The same things were measured in two ways. Each way mixes the same 11 hidden numbers, adds some noise and spreads widely along 6 directions of its own, which tell nothing about the thing.
(in the rows, 128 means zero)
Some things both ways: the first way, then the second way.
[136 148 131  96 132 131 144 102  86 171 128 147 162 171  95 152 147 131
 155 142 188 161]
[114 141 155 120 103 144 147 168 105 183 134  83 133 138 107 140  67 129
  90 131 127 106 181 179 112 124 118 109 157]

[172  93 120 114 149 115  86 160  77 123 159 115 159 127 175 162 169 130
  93 172 146 147]
[161 127 130 108 105 160 137 151 120 176 119 107 101 127 115 145  80 142
  86 191 156 111 163 178 125 150 113 104 175]

[134 138 124  85 164 142 142 117 141 199 107 139 152  94  64 159 134 127
 116 125 198 150]
[169 146 143 146 116 121 116 111 105 174 129 105 133  76 116 139 123 158
 113 162 132 122 124 200 123 152  74  79 250]

[148  63 117 104 121  63 106 101 144  90 128 148 113 121 221 156 189 131
 115 165 165 191]
[115  96 107  74 150 121 166 137 173 119 110  99  83 218  84 162  90 168
  91 168  86  73 169  86 138 132 152 141  41]

[ 85 214 130  89  72 132 201 101 155 130 155 113  66 139  88 184  96 123
 163 120 125 110]
[146 127 161 117 134 140 132 139 140 134 120 128 108 139  95 126 111 132
 127 117 116 102 139 174 122 140 119  92 165]

[132 240 130 163 137 144 169 166 150 110 109 146 151 206  51  77  71 138
 155 111 102 112]
[178 112 107 109 156 144 102 165 118  96 130 140  96  95  98 109 108 165
 132  95 146  87 162 174 106 152 156 116 164]

[106 115 134  92 225 136 140 136 178 166 108 162 109 119 101 180 111 144
  93 148 159 166]
[167  91  67  77 184 147 116  54 139  81 108 184  91 167 109 107 128 127
 148 122 110 117  84  94 164 134 163 111  73]

[129  67 123 100 102 121 108 138 146 158 126 129  89 101 228 156 123 106
 123 164 112 132]
[104 118 116 112 177  81 125 115  95  98 132 143 132 114  91 127 120 156
 152 139  99 117 105 115 162 116 139  75 110]

[128 129 119 106 182 180 157 112 158 175  91 172 186  84 167 136 110 136
 108 125 166 122]
[ 82 126  79 123 157 155  94  93 184 151 140  87 120 135 125 112 111 146
 134 119 134 125 140 139 136 126 173 133  63]

[101 126 142 118  85 160 144 125 138 141 139 123  93 129 159 118 143  83
 157 125  93  84]
[107 133 169 146 135  79 156 112  70 107 144 148 157 112 140 134 126 126
 157 134 136 136 102  94 144  97 101 127 152]

[112 192 139 104  67 144 162 104 137 149 127 152 125 150 103 143 149 111
 164 134 148 115]
[ 77 151 210 188 108  88 152 164  87 146 128 119 166 120 123 144 109 113
  88 143 104 145 160 139 101 123  83 168 127]

[180 138 149 121 147 167 108 180  98 183 122 136 171 144 105  60 153 112
 111 127 162 125]
[110 101 126 111 139 166 145 111 113 163 103 126 125 165 116 134 112 130
 146 171 156 112 130 126 158 110 125 106 122]

[109 177 102 107 127 162 169 110 144  44 178 129 171 125 120 205 137 164
 102 146  95  87]
[136 115 103  93 158 132 127 125 142 118 122 126  74 155 100 102  80 125
  87 113 103 106 158 128 113 128 165 163  44]

[122 146 149 107 108 130 127 135 127 161  83 149  79 140 148  94  93  97
 167 144 107 169]
[132 117  97 104 141 114 133 166 112 112 139 114 147 148 107 147 121 164
 150 117 127  98 111 130 162 129 136  93 145]

[110 207 112  86  39 139 172  97 108 144 135 101 160  89 104 178 147  63
 201 119 162 113]
[136  92  80 131 203 150  92 152 128  60 114 172 141 133 146 154 106 137
 144 116 100 101 142 140 169 157 155  81 139]

[107 118 157 105 169  81 122 118 144 166 120 159  45 187 107 154  98 143
 141 164 137 196]
[126 165 135 145  99 149 123 110 170 151 156  96 127 139 161 121  85  88
  82 104 123 153 143 152  98 139 132 182 105]

[110 157 136  66 130 166 168 114 162 114 165 120 154  74 169 186 144 125
  76 142 115 119]
[ 88 117  99 141 157 156 121 122 159 147  96 102 145 162 125 145 115 123
 115 155 100 126 158 131 133 134 143 149  69]

[129 140 128 118  97 115 142 113 106 170  99 111 102 143 134  96 125  85
 186 107 129 160]
[168 127 121  93  95 158 152 162 132 165 134  67 126 130 126 173 109 173
 139 176 181  82 148 160 125 135 111  96 229]

[129 112 128  98  71 122 152  94 153  63 192  94 165 136 134 116 102 131
 120 131  95 100]
[118 133 132 155  93  69 148 109 126  95 152 136 153 108 161 137 185 107
 155 151 121 130  91 106 111 107 115 167 133]

[140 121 120 116 112  91 146 143 122 152  96 125  54 193 157 123 111 134
 152 135 134 186]
[107 112 140  95 166 138 134 152 127 102 117 120 110 159 110 121 126 124
 168 128 148 110  97 102 141 101 148 144  70]

[117 163 101 100 139 161 153 102 126 117 127 144 166  78  48 166 153 116
 166 118 202 108]
[153 138 199 173  62  61 184 161 102 157 123 141 103  94 142 158 126 119
  74 240 121 119 170 167 101 136  57 144 206]

[145 196 139 109  76 168 151 117 136 207 131 148 138 148  94  91  99 139
 149 124 131 109]
[112 113  72  99 190 148 107  98 142 123 137 137 121 139  86 110  90 176
 162  97 137 114 141 129 177 129 183  68 101]

[ 98 156 130 141 160 171 161 127 140 110  86 142 152  84 189 134 169  76
 133 105 105 103]
[114 115 138 107 147 138 151 122 122 112 118 110 135 169 122 133 130 125
 159 115 139 110 111  82 125 100 136 171  85]

[169  70 125 125  77  88  72 137 111 137 137 153  92 204 139  88 129 143
 161 176 134 163]
[101 116 108  97 114 119 147 101 137 140 150 112  92 176 133 117  90 120
  84 148 128 118 131  92 130 109 148 170  31]

[ 98 188 110  92 110 127 176 108 152  99 135 120 130  67 148 218 119 109
 135 137 142 118]
[166 106 127 138 133 129 113 115 148  75 117 183 118 135 125 114 188 113
 161 124 124 123  70 142 133 149 124 126 139]

[145 106 136 135 161  93 108 172 143  49 174 126 122 173 175 130 122 143
  91 168  98 137]
[188 104 122 102 112 122 139 146 115 121 122 142  86 120  96 129 124 161
 110 149 133  77 159 168 109 149 125 106 184]

[118 149 145  88 139 147 129 142 141  98 121 156 118  92 141 146 119 117
 113 164 138 141]
[138 109 106 124 148 108 118 148 131 121 128 133 123 154 104 132 121 153
 110 111  91  98 118 160 163 146 119  89 137]

[129 150 129 106 162 101 163 126 158 118 114 140 151 117 140 166 165 120
  98 128 196 158]
[181 103 147 143 139 144 115 121 135  90 114 161 128 133 127 146 173 158
 150 139 146 107  85 139 136 167  89 113 201]

[ 95 176 127  96  31 132 153  91 121  95 140 116 137 119 168 175 154  69
 180 147  86 118]
[133  96 133 125  99 122 139 107  60  88 124 161 180 164 133 103 217  91
 183  68 134 113  29  94 117  93 108 170 119]

[142  55 108 140 172 126  96 129  94 137  89 153 180 134 166 138 153  99
 155 145 168 140]
[146 128 166 104  82  88 137  93  36 145 161 113 130  91 115  69 174 107
 163  71 147 102  54 156  90  68  94 124 189]

Other things, the second way, with their names:
<672>: [152  89  66 116 121 155  79  75  89 137 147 146 146 119 129  76 188 137
 180  62 161 101  47 176 156 116 130  76 181]
<36>: [135  98 131 112 127 125 142 118 116 138 112 115 109 114 119 125 161 140
 167 164 147  83 130 145 115 100 121 118 165]
<321>: [150 136 109  87 130 119 134 111 122 109 140 109 126 134 102  93 150 114
 171  69 126 115  76 119 108  97 152 153 102]
<592>: [147 127  97 116 139 137  97 108  92 133 149  94 147  86 113  96 156 169
 176  70 169 107  92 153 114 113 135 122 178]
<311>: [115 137 125 132  99 126 151 110 178 150 129 113 111 162 120 130 112 114
  96 150 104 128 163 134 108 133 141 165  79]
<203>: [116 162 182 132  97 132 175 117 169 201 110  71 126 159 108 162  91 116
  98 193 106 135 161 151 115 127  92 131 146]
<674>: [151 106 124  91 168 107 142 144 140  73 133 150 108 184  98 142 116 156
 145 103 102  89  95 103 171 136 136  93 116]
<330>: [143  95  90  52 148 138 160  90 129 128 110 130 100 164  75 148 111 163
 157 181 115  75 141 115 153 118 159  46 134]
<412>: [138 126 156 133 101 110 146 178 107 125 114 115 130 122 119 127 157 107
 135 144 130 111 117 152  95 115 109 168 139]
<31>: [158 145 104 127 169 154  81 151 177 134 144  89  96  96 131 148  66 182
  92 156 147 121 157 182 140 183 133  96 173]
<136>: [144 107 136 125 130 110 121 137 123  94 141 145 108 122 106 106 170 164
 159 120 168 108  85 122 126 131 126 145 129]
<549>: [143 110 111 106 133 136 147 125 127 112 118 120 131 165 120 153 133 157
 135 159 149 113 109  87 137 135 127 156 109]
<413>: [180 116  92  92 160 158 112  61  85 152 102 109 143 109  90 122 131 153
 152 101 107  93 115 167 118 129 118  71 213]
<370>: [114 102 126  99 164 109 169  90 114 111 104 153 118 192 102 117 113 103
 146 102  78 105 123  84 151  87 144 138  58]
<377>: [184 133 134 104 111 148 122 163 125 155 138  66 102  94 152 158 114 157
 123 181 177  88 123 183 112 140  93 111 240]
<24>: [139 113 109 119 132 150 124 126 122 141 122 117 114 112 133 120 127 131
 144 147 159 107 139 152 119 117 135 133 143]
<481>: [172 122 126  45 123 153 168 116 144 157 120  78  90 186  53 137  97 188
 130 124 147  76 136 118 119 128 137 114 143]
<369>: [159 110 163 123 146 103 145  91 124 105 131 165  85 127 119 108 133 142
 151 122 138 102 111 125 140 115 110 116 159]
<254>: [164 135 113 133 115 134 134 146 147 112 124 145 122  78 136 169 127 149
 143 230 163 129 155 157 124 164 133  93 202]
<221>: [151 145 111 116 105 142 115 132 124 135 174  98 124  96 162 122 102 138
 137 119 188 123 111 152 125 126 132 127 181]
<307>: [133 108  82 121 178 120  94  80 133  79 142 176 123 101 112  84 164 148
 205  85 146 125  74 127 163 120 169  90 120]
<372>: [147 130 140 103  86  99 172  74 123 128 158 125 109 129 153 134 133 121
 144 165 154 114 102  92 118  97 115 145 151]
<244>: [180 122 136  50 118 117 173 170 115 108 126 135  90 150  70 158  82 143
 131 156 102  67 159 155 126 135 145  42 185]
<184>: [144 125 110 141 119  89 124 137  35 109 161 160 159  73 149  96 146 130
 175  98 181 134  72 137 153  97 118 118 184]
<385>: [106 121 116 149 166 119 109  73 132  85 138 180 126 129 167 119 103  87
 116 117  87 146 122 113 146 129 144 133  79]
<676>: [127 124 106 107 132 108 124 142 104  89 165 131 126 117 134 120 105 131
 129  96 126 103 135 125 117 118 160 129 115]
<545>: [148 131 123 173 115  85 106 110  86 129 179 145 138  66 174  97 149 153
 148 103 189 138  77 154 157 119  92 129 209]
<624>: [153 150 153 127 129  76 145 133 119  90 149 158 115  91 128 121 119 105
 152 130 111 128 112 148 126 119 128 102 167]
<150>: [166  99 152 100  86 157 180 156 119 197  84 100  84 172  80 159 109 177
  85 233 172  84 177 144 116 144  91 140 162]
<43>: [ 91 128 129 120  93 125 160 105 156 134 131 120 112 154 125 123 123 104
 113 171 134 133 158  93  91 110 161 197  34]
<355>: [140 138 145 131 127  85 145 118 111 132 141 116 128  79  98 136 127 178
 151 145 135 103 156 146 114 122 118  99 199]
<213>: [103 118 147 170 103 139 126 135 156 133 135 157 127 157 157 131 131 105
 107 162 145 144 121 143 149 145 114 146 106]
<668>: [138 113  95 114 152  91 141 119  53  97 145 146 154 118 135 136 112 158
 144 121 139 115 104  88 160 111 126 123 140]
<261>: [172 108 123 152 111 157  98 112 125 156 138 129 113 125 140 115 144 174
 102 135 189 122  95 165 145 166  84 134 190]
<657>: [213 142  89  86 129 121 127 127  97 136 147  99 112  76 107 111 115 171
 157  97 163  98 116 168 116 124 132 105 228]
<365>: [122 143 204 146 145  95 165 173  64 104 101 139 153  96  93 128 134 110
 164 127 125 129 138 121  90  99 108 168 143]
<77>: [154 114  74  96 142 190 105 117 169 153 131  88 122 191 117 141  88 166
  96  97 131  99 130 151 154 165 139 110 129]
<484>: [131 112 139 162 166 131 114 149 111  83 130 172 130 132 158 137 108 142
 115 143 161 145 111 101 161 154 113 161 110]
<562>: [148 125 122  98  97 115 175  95 106 126 122 132 132 128 114 118 157 110
 175 139 145 114 118 102  97  87 143 162 127]
<327>: [141 140 105  76 100 202 138  86 181 176 117  49 132 184 113 155 114 126
 117 150 134 112 130 128  90 140 140 150 117]
<601>: [ 62 132  98 153 169  78 129 154 140  83 142 156 140 135 138 154  73 122
  90 173  77 152 169  98 161 140 167 137  22]
<140>: [138 121 173 102 146  89 157 133  53  90 119 174 108 117  73  83 125 106
 155  92 114 113 115 116 103  90 138 136 101]
<166>: [124 117 147 113 143 114 158 157 117  98  92 137 142 164  96 152 143 106
 148 151  85 110 114 114 126 120 124 129 102]
<246>: [163 128 140 117 117 193 128 107 116 142 111 124 126 136 137 153 105 135
 104 195 187 147 115 114 111 162 108 157 150]
<198>: [177 148  92 116  98 119 130 115 140 141 168 127 122 115 115 116 104 167
 122 103 158 127 124 157 141 151 138 109 180]
<187>: [140 152 107 124 103 149 143 117 148 142 127 104 157 161 147 154 104  94
 104 136 105 145 128 130 118 142 127 162 121]
<410>: [139 120 157  86 122 127 151 151  55 158 123  87 137 147  94 140 103 143
 120 126 124  84 112 145 126 107  91  95 179]
<364>: [ 94 105 112 145 131 156 118 117 124 157 111 114 137 164 128 112 113 104
  92  98  96 110 167 152 109 120 136 167  72]
<602>: [ 95 126 174 145 108  85 136 153  82 140 159 109 114 106 131  88 127 120
 125  91 145 105 129 150 101  82 114 163 119]
<137>: [ 98 116 141 146 155  99 109 140 138  70 158 173  99 119 159  96 119  96
 138 104 128 130 110 128 141 114 152 144  69]
<609>: [176 102 162 102  89 126 151  79 119 148 125 162  91 163  93  63 188 101
 175  62 133  87  61 172 127  91 104 104 174]
<189>: [130 103 127 129 117 127 131 123 107 136 134 123 138 150 135 127 144 130
 135 107 123  92 112 150 136 116 107 115 162]
<291>: [124 121 170 122  86  66 184 170  90 146 113 109 127 143  90 154 138 134
 101 184  87  89 150 141 106 111  90 130 145]
<467>: [166 100 113 115 125 112 143 106 140 116 115 150 102 140 101 127 146 141
 128 128  91  78 154 157 114 134 131 105 159]
<489>: [151 103  94  84 145 172 113  92 130 116 137 108 131 172 148 129 128 123
 155  78 131  87  83 127 143 117 135 106 149]
<337>: [140 134 183 133 108  71 170 158  90 161 128 103 106 117  98 138 105 157
  91 162 116  99 158 151 113 119  78 133 170]
<572>: [151 120 115 112 105  93 167 101 141 117 129 111 126 130 121 149 167 153
 160 167 132  99 121 101 111 114 123 152 149]
<517>: [ 91 132 159 182  74  98 145 194 135 145 144 113 114 110 169 145 121 116
  73 218 165 138 171 143 102 133 108 210  94]

Some of these things the first way, each followed by its name:
[122  82 116  94 110 138 171  66 139  78 205  97 183 162  96 144 140 161
 112 112 133  96]
<372>
[177 127 162 129 171 113  79 158 109 140 124 152 162 152  64  53 171 119
 109 141 175 169]
<370>
[180 137 124 168 141 102 108 172 135 120  79 170 144 181 153  54 116 142
 129 139 151 156]
<136>
[ 77 143 136  98  97 169 163 134 135 127 116 120  74 137 145 156 125  77
 164 132  79 110]
<410>
[138 201 118 135  92 125 164 122 108  93 160  88 178 140 131 157 180 118
 115 112 102 105]
<365>
[ 87 138 159  83 167 127 135 110 144 142 136 125 100 101 134 186 117 107
 107 154  92 161]
<187>
[151 172 137 153 137 138 122 128 128 161 118 127 180 152  63  53 110 112
 153 102 105 123]
<562>
[160  92 114 130 112 103  95 163 108 101 122 154  92 178 197 105 118 134
 156 172 133 159]
<517>
[122 168 107 116  57 160 171 125 143 111 150  89 138 107 122 110 121  89
 172  95 105  74]
<36>
[115 211 126 111 105 179 154 143 148 153  87 176 109 120  89 127 133 117
 159 132 148 111]
<261>
[117  74 133 130 199 125 140 128 138 100 123 164 165 201 166 128  93 138
 125 150 133 148]
<676>
[134 132 122 116 109 164 114 126 102 160  95 165 118 125 107  99 136 110
 182 138 157 126]
<545>
[133 132 125  82  30 101 126  91  99 126 154 115 113 129 138 148 169  89
 190 150 157 149]
<189>
[145 124 106 124  77 117 109 135  96 127 144  99 121 103 198 149 159  87
 161 142 105 122]
<24>
[135 148 130 105 176 124 143 129 123 115 111 126 192  83 141 165 151 107
  92 132 162 154]
<166>
[ 96 163 119 164 208 174 145 158 137 107  94 163 156 117 161 168 131 105
 130 131 105  86]
<140>
[155 142 149 119 139  90  97 153 105 113 146 141  89 147  92 109 136 131
 137 158 169 164]
<609>
[101 184 115 108 128 130 166 124 136 117  96 132 101 126 114 163 100 111
 167 129 117 155]
<412>
[129 120 129 163 164 181 131 174 118  50 118 165 159 160 175  80 125 116
 136 138 107  79]
<602>
[154  85  88 103 161  99 147 109  91 137  99 104 167 142 100 151 152 126
 144 108 212 186]
<377>
[131 138 128  99 131 120 174  76 181 113 145 122 169 148  68  99 112 158
 113  99 138 144]
<572>
[165 123 140 157 126  98  84 170  99 125 132 108 128 141 102  70  93 103
 144 138 121 121]
<624>
[139 119 143 115 135 102 118 139 155  40 201 114 159 111 164 136 145 122
  86 156 114 114]
<467>
[144 113 131 104  46 108  83 134 124 172 127 145  80 133 177 121 100 101
 177 179 111 142]
<601>
[131 123 153 113 210 162 123 157 160 148 142 116 210  84 119 131 154  99
  51 124 117 110]
<413>
[129  82 136 122 159  91 117 166 146 170 133 122  77 181 210 177 154 127
  86 163 102 161]
<246>
[167 136 137 145 147 134 107 166 137 177 100 151 151 128 148  71  91 123
 123 135 139 126]
<307>
[179 100 134 146 128  68  68 156  95 116 146  94 107 173 132  86 129 135
 115 151  72 176]
<657>
[ 73 176 106  88 110 144 208  64 126 114 153 102 147 117  94 222  97 115
 177 113 138 104]
<244>
